The same things were measured in two ways. Each way mixes the same 11 hidden numbers, adds some noise and spreads widely along 7 directions of its own, which tell nothing about the thing.
(in the rows, 128 means zero)
Some things both ways: the first way, then the second way.
[136  96 161 150 162 135 133 171 165 108 137 117 144  99 136  99 143  93
 155 120 114 131 116 141 124 127]
[189 194 187 137 136 118 136 154  82  92 158  67  94 104 131 116 157 113
 128 153]

[145 116 140 186 155 129  83 126 159 149  88 157 141  77 150 194 150 109
 117 141 126 153 120 159 191  91]
[122 131 113  87 118 186  86 131 112 159 182  96  59 113 142 147 106 128
 179  94]

[102 119  99  79 118 116 151 134 144 166 132 111 124 184 151 130  92 154
 140 152 106 150  93 127  79 115]
[165 119 142 185 157 126 194 125 180 174 120 158 151 129 123 125  69 175
  57 150]

[161 137 116 153 158 107 109 105 162 133 113 127 103 131 124 135 111 146
 182 122  87 121  96 124 130 183]
[170 107  32 117  58 127 110 148  80  90 115 182  98 162 132 111 137 120
 135 156]

[148 143 159  99  83 149 140 151  78 160 139 113 123 158 136 145  97 145
  89 125 152 123  98 110  99 122]
[132 186 147 130 150 149 126 104  95 158 154  96 121 111 122 145 153  85
 160 123]

[106 126  96 148 159 132 116 108 168 114 104 123 160 130 109 107  92 152
 146 152 133 113  97 135 162 161]
[143 141  92 138 130 166 107 145 130 168 112 171 145 109 103 128 143 121
 120 113]

[193 110 194 114 110 128 180 163 118 119 143 142 115 128 175 114 157 122
 143 114  94 129  88 129  98 129]
[110 157 165 141 184 168 120 116 112 142 104 102 121 115 136 122 130 119
 126 131]

[170 111 199 120 121 152 130 114 122 116 142 150 124 104 177 102 134 123
  95 149 130 115  98 133 104 147]
[139 149 170 169 130 178 108 152  82 122  78 113 110 112 131 121 149 102
 165 114]

[116 136 167 144 112 159 157 169  84  97 131 114 166 135 117 129 119 114
 100  97 153 130 106 109 110 102]
[135 186 166 141 157 146 116 134 149 157 154  77 150  84  89 139 175 118
 163 148]

[112 151 115 113 132 146 124 123 103 132 100 119 162 148 106 115  91 143
  86 128 142 134 136 114 128 109]
[123 116 166 178 160 123 127 127 137  92  78 123 127 111 119  95 144 105
 128 135]

[149 113 144 177 138 110 154 121 149  97 125 134 130 116 122 141 189 128
 165 142  94 130 107 161 120 130]
[ 72 107 157 151 138 119 164  75 134 105 130  79  85 155 149 124 102 118
 146 146]

[152  92 177 102  99 141 206 159 151 109 143 138 155 151 136  98 193  90
 131 150 145 135 109 146 166 138]
[106 157 166  94 189 160 130 101  94 102 169  64  88 114 146 121 128 121
 122 139]

[149 126 160 106 125 125 136 142 119  81 126 112 114 115 131  83 135  99
 163  89  81 140 159 116 101 152]
[152 134 122 159 126 169 104 147 102 164  73 161 118 133 154 117 104 145
 150 131]

[166 146 147 173 165 142  64  73 140 183  85 178 128  87 160 147  95 118
 110 141 112 133 154 123 179 134]
[149  98   9 101  80 195  94 150 129 188 139 202 106 124 119 144  78 155
 113 131]

[123 139 114 142 109 120  98  98 115 121 133 109  92 141 136  71  90 150
 173 118  88 112 155 140  83 144]
[218 109 172 216 133 112 164 155 154 134  42 166 167 105  96 109 108 116
  77 150]

[120 134 102  73  89 108 153 100 122 164 132 122 116 157 137 173 123 169
  75 156 123 125 120 133 138 142]
[157 106 144 161 121 176 101 156 113 113  77 117 107 121 148  94 144 115
 104 107]

[139 161 121  82 139 138 133 116  83 127  85 118 131 123 153 128 112 121
  66 101 154 165 170  94 109 113]
[152 103 151 136 110 105 134 141 134  60 173  67  74 124 142 101 119  91
 163 125]

[146 125 160 106  84 129 159 132 102 121 153 108 104 141 143  83 120 139
 131 127 114 116 144 137  95 145]
[132 183 136 152 149 142 161  94  72 125 125 136 104 152 129 152 135 116
 117 162]

[115 127 109 166 130 122 115  93 133 138 111 143 125  94 171 137 135 125
 153 140 104 116 136 139  95 119]
[154 122 148 137 112 151 170 130 143 102 180  79 109 134 121 131  94 123
 116 153]

[173 137 166 115 130 142 105  85 103 150 128 172 104  92 201 119 136 109
  85 117 117 121 147 116 109 131]
[159 136 151 125 139 181  93 161  88  80 131  94  84 114 149  97 148 126
 127 115]

[ 98 154  96 121 137 146  98  96 110 140  98 119 159 110 113 108  72 145
  91 138 142 104 160 112 135 144]
[156 149 145 183 115 132 153 142 137 143 108 136 168 110 111 123 123  83
 119 147]

[115 109  77 160 124  86 148 124 180 106 120 119 115 150 137 136 141 163
 217 133  75 120  73 164 126 141]
[121 157 115  87 184 201  83 128 109 185 129 136 111 114 116 133 159 144
 116  67]

[ 99 131  95 153 106 116 121 123 123 140 126 126 140 108 123 178 144 137
 161 140 100  98 109 140 106 129]
[118 149 120 144 103 197 102 144  56  96  82 116 119 158 133 101 191 122
 168 117]

[ 82 115 107  90 101 129 179 136 147 107 131  99 167 163  95 114 118 141
 126 157 136 123 114 132 147 154]
[128 170  78  97 117 194 107 130  97 168 184 131  99 123 135 156 126 135
 115 140]

[120 129 112 135  94 108 119 101 114 120 124 109 113 116 125 151 159 161
  85 150 125 114 142 168 120 116]
[120 212 246 195 182  81 168 115  88 130  74  68 138 101 105 118 199  77
 163 112]

[136 149 138 105 132 150  94 159  97 193  77 138 160 126 135 179  84 110
  82 111 120 168 144 101 142  61]
[184 126  78 136  93 134 128 175 182 187 163 160 148  76 110 129  50 140
 106 180]

[139 146 147 139 178 155 109 153 109 115 127 103 149 105 105  97 108 108
 108 104 162 127 139 103 106 139]
[124 193 132 135 139 114 116  89  71  88 173  89  71 140 139 102 188 112
 170 124]

[134 127 124  99  81 116 163 192 107 185 132  92 127 141 122 175 144 126
 100 122 129 137 144 139 131  82]
[202 140  95 143  82 147  99 160 134 150 129 144 127  96 119  93 121 123
  79 139]

[110 117  82 155 112  94 113  74 163  99 100 117 104  93 145 154 138 165
 119 151 121 117 142 176 185 155]
[149 136 168 144 146 162 113 125 109 111 124 104  83 130 135 136 132  97
 148 106]

Other things, the second way, with their names:
Q187: [188 137 195 168 137 152 161 155 142 119 161  59 133  92 103 127 147 102
 153 108]
Q251: [137  70 173 149 100 135 130 147 103  75  80  81 106 121 150  88 103  64
 180 100]
Q62: [121 129 132 122 136 168 115 119 136 155 141  99 105 121 139 138  95 135
 140 154]
Q495: [150 133 132 164  70 157 147 191 121 191  79 114 174 124 111 157 169 114
 152 132]
Q804: [140 160 112 105 137 140  84 129  79 104 162 107  52 112 153 103 148 112
 134 110]
Q329: [147 137 134 163 132 184  86 155  88 124  58 124 101 109 135  91 153 132
 119 125]
Q593: [139 122 118 117 161 176  90  89 114  82 136 108  53 154 152  89 120 179
 100 153]
Q35: [128 190 154 143 175 143 129  96  72 118  91 116  98 143 121 117 158 147
 128 159]
Q900: [131 152  80 119  99 166  98 111 135 196 184 152  88 111 141 175  82 122
 124 164]
Q356: [ 91 146 164 135 181 183 123  90 113 167 120 108 106 132 150 146 131 107
 121  93]
Q856: [122  95 126 107  95 137 129 110 115 128 137  92  88 156 167 114  95 116
 151 116]
Q99: [128 151 155 115 112 195 124 140  80 164 151  69 100 124 155 139 144 105
 158  72]
Q43: [120 165 158 157 150 158 136 114 141 204 127  97 131 102 140 131 104 116
 108 129]
Q16: [101 168 128 129  99 128 162 132  99 174 136 127 134 147 133 169 125 104
 164 136]
Q417: [152 175 129 134 135 117 160 119 106 148 141 140 128 145 106 137 156 155
 119 136]
Q64: [154 134 130 108 122 132 136 117 109 117 172 114  84 123 147 136  75 116
 130 161]
Q348: [176 139  56 142  58 155 115 174 142 192 142 183 155 110 125 120 112 155
  88 150]
Q100: [187 176 172 146 127 100 175 116 113 172 141  95 120 138 125 140 156 133
  92 122]
Q615: [108 156 130 148 173 168 135 121  96 133 101 109 110 124 127 104 163 155
 101 129]
Q999: [161 156 175 186 165  71 140 108 109  99  41 131 123 122 103  48 163 153
 106 135]
Q258: [137 126 198 192 136  98 158 128 123  83  71  74 117 128 124  85 172 116
 126 131]
Q129: [ 89 126 129 151 126 167 125 110 135 183 140 124 111 130 175 121  97 108
 116  82]
Q625: [133 155 144 123 112 110 139 136  67 118 102 115 117 139 141 122 133 109
 170 146]
Q626: [147 170  67  76 124 116  98 129 113  65 252 136  58 109 118 134 161 114
  78 162]
Q870: [138 113 129 166 121 162 118 140 128 142  75 148 130 133 130  98 138 145
 114 105]
Q28: [158 152 127 132 164 136 100 112 124 116 149 126  88 110 129  96 140 139
 101 121]
Q419: [174 136 171 168 145 100 138 120 123  97  98 113 105 129 131  87 126 142
 139 148]
Q48: [188 184 180 135 162 140 148 136 118 160 159  79 118  97 126 119 142 138
  86 117]
Q701: [102 174 154 120 151 131 140  89 114 129 157  92 121 153 136 134 154 131
 154 146]
Q83: [140 182 113 119 125 119 119 121  97 124 177 132  81 136 137 121 147 150
 134 133]
Q231: [130 168 139 140 133 123 156 119 135 107 211  69 120 113 130 134 130 116
 149 182]
Q396: [144 162 197 172 174 111 154 110  93  74 104  87  94 125 129  95 158 151
 113 161]
Q88: [141 154 123 142 105 131 143 128 109 132 135 122 115 134 140 135 114 106
 103 172]
Q185: [123 152 168 110 160 160 148 126  91  95 169  69  86 152 146 128 162 154
 129 116]
Q66: [158 150 106 129  79 133 186 162  51 104 117 157 130 181 107 150 161 148
 150 137]
Q779: [117 135 127 124  94 138 136 126 125 174 163  98 120 130 146 156 114  89
 174 114]
Q674: [168 187 234 146 168 117 127 137  61  73 128  33  71  95 153  89 165  67
 132  97]
Q529: [107 140 141 167 134 149 158 101 100 109 100  94 109 143 115  98 141 140
 152 142]
Q666: [207 193  90 122  80 151 117 184 122 184 188 152 156  92 125 152 132 102
  86 157]
Q260: [103  83 123 144 127 188  94 139 160 225  67 171 132 119 153 132  80 133
 119  67]
Q216: [127 199 156 166 148 151 116 139 101 208  66 144 154 110 120 144 168 137
 122 138]
Q307: [147 170 116 120 115 138 118 127 110 163 154 119 122 108 108 138 133 116
 167 142]
Q977: [138 148 192 195 105  91 212 139 126 151  93 101 151 135 114 155 118 118
 147 166]
Q343: [139 153 106 170 152 146 139 139 136 124 116 164 143 126 120 107 143 185
  74 179]
Q236: [110 105 109 161 176 136 105  92 151 130  91 178 111 114 137  77  93 151
 100 128]
Q937: [162 166 146 147 139 114 112 135 122 101 163  97  90  84 140  89 144 120
  81 150]
Q942: [124 170 113 116 123 129 147 122 118 133 198  95 122 125 135 125 132 138
 143 162]
Q437: [101 201 141 140 166 112 152  96  98 213  84 163 157 150 120 149 149 146
 142 129]
Q382: [127 149  45 118  97 207  58 140 108 229 111 188  92 126 140 144 143 164
  95  95]
Q431: [146 154 113 125  82 150 119 179 109 155 134 131 124 107 111 156 132 117
 159 148]
Q885: [128 117 112 145 100 158  83 163 102 147  76 126 100  99 124  83 164 125
 141  76]
Q676: [164 181 120  95  68 137 138 161  52 153 163  97 100 134 141 158 148 100
 158 125]
Q214: [159 171 165 197 163  92 154 137 111 109  83 131 124 104  96  88 159 157
 132 156]
Q933: [146 175 103 135 160 157 122  88 107 155 132 182 111 157 132 146 115 160
 103 166]
Q448: [160 196 167 100 123 169 122 117  48  72 239   6  42 117 167 113 150  84
 171 115]
Q72: [167 192  93 129 107 120 129 147  85 101 188 138  99 127 105 136 181 145
 148 160]
Q788: [164 190 203 144 161 138 135 136  43  91  91  75 107 151 164  81 175 134
 136 112]
Q101: [118 186 123 140 112 154 121  96  69 151 126 135  83 173 154 168 130 134
 177 163]
Q149: [181 154 106 206 115 150 128 149 125 101  66 149 143 113  77  58 170 175
  83 175]
Q716: [123 163 118 176 128 157 102 133 105 154  92 173 128 128 140 136 160 100
 131 125]
Q821: [159 169  66 120 104 125 134 141 123 160 181 179 131 116 132 133 103 146
  78 177]
Q427: [124  86 149 135 122 156 147 139 151 136 132 119 118 136 141 163 105  93
 113 115]
Q297: [159 130 135 139  90 121 170 169 150 131 204  93 127 114 129 159 126 117
 137 144]
Q404: [169 181 161 124 129 184 121 161  74 182 106 101 118 111 125 153 143 119
 145 108]
Q54: [153 126 124 155 112 149 100 148 131 131  88 126 130 106 121  91 139 122
 118 142]
Q74: [161 137 116 131  97 156 122 108  83 123 118 133 101 163 153 116  88 109
 165 140]
Q895: [168 150 161 157 100 136 153 138 126 147 172 102 118 114 150 140  93  88
 128 131]
Q553: [115 135 124 104 100 229  96 132 107 176 177  82  95 123 149 143 147  89
 140  44]
Q798: [167 159 121 128 113 125 117 135 107 154 130 122 116 110 121 125 134  96
 135 129]
Q325: [154 117 147 162 100 151 160 121 125 116 119 114 139 138 122 131  93  80
 143 149]
Q668: [131 132 136 152 125 117 110 120  91  95  65 140 113 143 134  82 152 108
 144 123]
Q609: [191 216 149 123 137 161 104 150  93 149 188  83  97 103 125 139 196 135
 117 122]
Q37: [142  83 150 187 131 186 122 145 133 115  53 129 119 143 159  80 121 156
  90 110]

Some of these things the first way, each followed by its name:
[119 129  78 144 101  82 126 115 147 106 117  93  97 137 103 152 144 166
 180 127  79 117 117 158 125 157] -> Q798
[130 121 162 168 136 137 125 126 144 147 110 120 145  89 135 121 111 102
  87 123 115 116 164 123 145 122] -> Q35
[130 126 151 190 152 126 130 143 138 105 126 118 129  95 126  95 139  84
 174  82  84 120 170 123 109 126] -> Q593
[118 121 162  98 117 150 184 134 111 132 142 100 159 127 140  95 110 129
  88 157 143 102 116 102  52 152] -> Q149
[148 130 169 140 121 144 118 148 101 151 106 147 143 101 157 161 131 107
  83 114 119 153 143 130 140  69] -> Q431
[103 122 101 118  99 115 134 119 126  91 129 104 121 121 118 142 158 137
 119 141 154 134 144 160 159 139] -> Q72
[107 150 136 130 123 150 125 100  89 148 108 122 156 117 130 122 106 119
 103 147 126 116 151 101  54 124] -> Q529
[130 114 142 178 162 122 113  84 181 143 135 168 144 107 130 190 135 139
 123 171 110 116  72 149 181 160] -> Q495
[ 84 143 109  88 149 140 145 153 112 149 132 107 165 166 112 100  75 124
 143 115  98 140 129  90  52 107] -> Q37
[109 143 108  85 126 132 126 154 111 141 129  97 153 160  94 147  63 180
  74 130 140 131  98 122 144 120] -> Q716
[149 124 135 103 161 134 104 101 152 164 114 132 127 104 163 120 104 136
  57 151 134 118 125 121 124 143] -> Q674
[124 119  91 111  86  99 143 154 137 165 121 101 111 150 127 200 151 158
 103 142 140 141 112 166 171  98] -> Q28
[107 153  94  99  69 115 132 119  80 170 129 115 115 169 126 165 103 169
  91 126 116 130 144 135 119  91] -> Q356
[ 91 120  87 140 101  86 145 128 154 151 162  82  89 168 112 152 134 152
 149 134 104 126 130 157 101 128] -> Q100
[126 140 119 109  94 116  90  62 106 146 112 130  98 125 152 166 134 156
  68 158 121 127 137 141  99 128] -> Q214
[103 144  97 115 108 115 106 100 113 144 140 126 121 141 107 148 140 134
 128 133 105 116 146 135 114 133] -> Q348
[155 150 142  91 102 127 124 148  65 154 151 123 108 144 125 138 149 135
  87 105 117 136 157 133  97  87] -> Q937
[106 139 130 166 153 138 115  89 146 134 117 132 146 120 135 143 108 118
  75 121 138 104 108  99 119 148] -> Q701
[151 111 150 128 130 102 163 121 161 125 157 121 111 137 128 145 143 159
 104 147 101 124 102 155 150 154] -> Q382
[155 136 151 155 116 118 103 109 111 113 118 135  98 111 137 110 167  94
 168  92  67 123 161 127  83 130] -> Q625
[105 139 119 129 139 135 118  68 124 136 130 154 123 125 169 115 126 109
 102 126 125 126 152 112 101 134] -> Q185
[128 103 121 179 129 112 112  92 184 161 123 143 113  94 158 167 168 116
 101 164 149 121 136 172 196 131] -> Q417
[ 84 138 103 136 157 149  95  92 150 128 102 140 186 116  92 168 105 130
  87 166 169 119 100 119 186 159] -> Q231
[147 115 119 161 140  99 147 151 155  77 123  98 116 121 107  99 169 128
 211 106  75 113 112 148  93 152] -> Q668
[122 127 141  96 130 146 130  94 132 165 139 145 140 140 155 133 117 123
  80 167 152 122 105 113 108 149] -> Q99
[128 136 158 130 115 157 114 115 120 163 101 129 153 117 132 158 109 110
  32 146 179 129 137 111 167 124] -> Q307
[192 124 167 109 153 133 142 161 127 130 115 129 127  96 141 120 161 103
  91 113 142 157 164 138 178 120] -> Q804
[172 110 139 130  83 100 173 130 129 130 144 154  88 139 177 157 189 149
 136 135 115 150 120 186 179 102] -> Q427
[125 114 145  75  54 130 214 128 113  92 141  90 123 164 145  82 141 139
 129 150 146 107 107 123  79 179] -> Q325
[ 87 135  95  94 107 114 149  90 132 119 109 104 137 163 126 137 108 160
  95 146 110 126 107 115  84 142] -> Q16
[120 129 116 161 155 130  82 127 140 174 127 161 147 109 132 179 118 129
 133 137 104 126 110 145 155  95] -> Q343
[156 117 126 151  81  82 140  91 138 135 126 107  67 114 153 149 208 132
 110 136  97 110 157 167  98 135] -> Q999
[110 113 111 133 161 133 106  95 171  94 130 124 145  84 124 110 142 117
 160 167 141  95 103 134 123 207] -> Q448
[160 107 187 125  99 123 181 132 137 103 137 134 123 139 152 139 167 118
 121 129 103 131  87 130 116 148] -> Q62
[115 131 134  95 161 161 131 213 122 164 136 104 178 144 103 106  57 112
 117 100 141 137 117  96 135  98] -> Q666
[ 71 135  86 109 135 126 128 129 135 113 103  85 156 132  94 119 122 117
  79 124 152 146 178 126 140 112] -> Q83
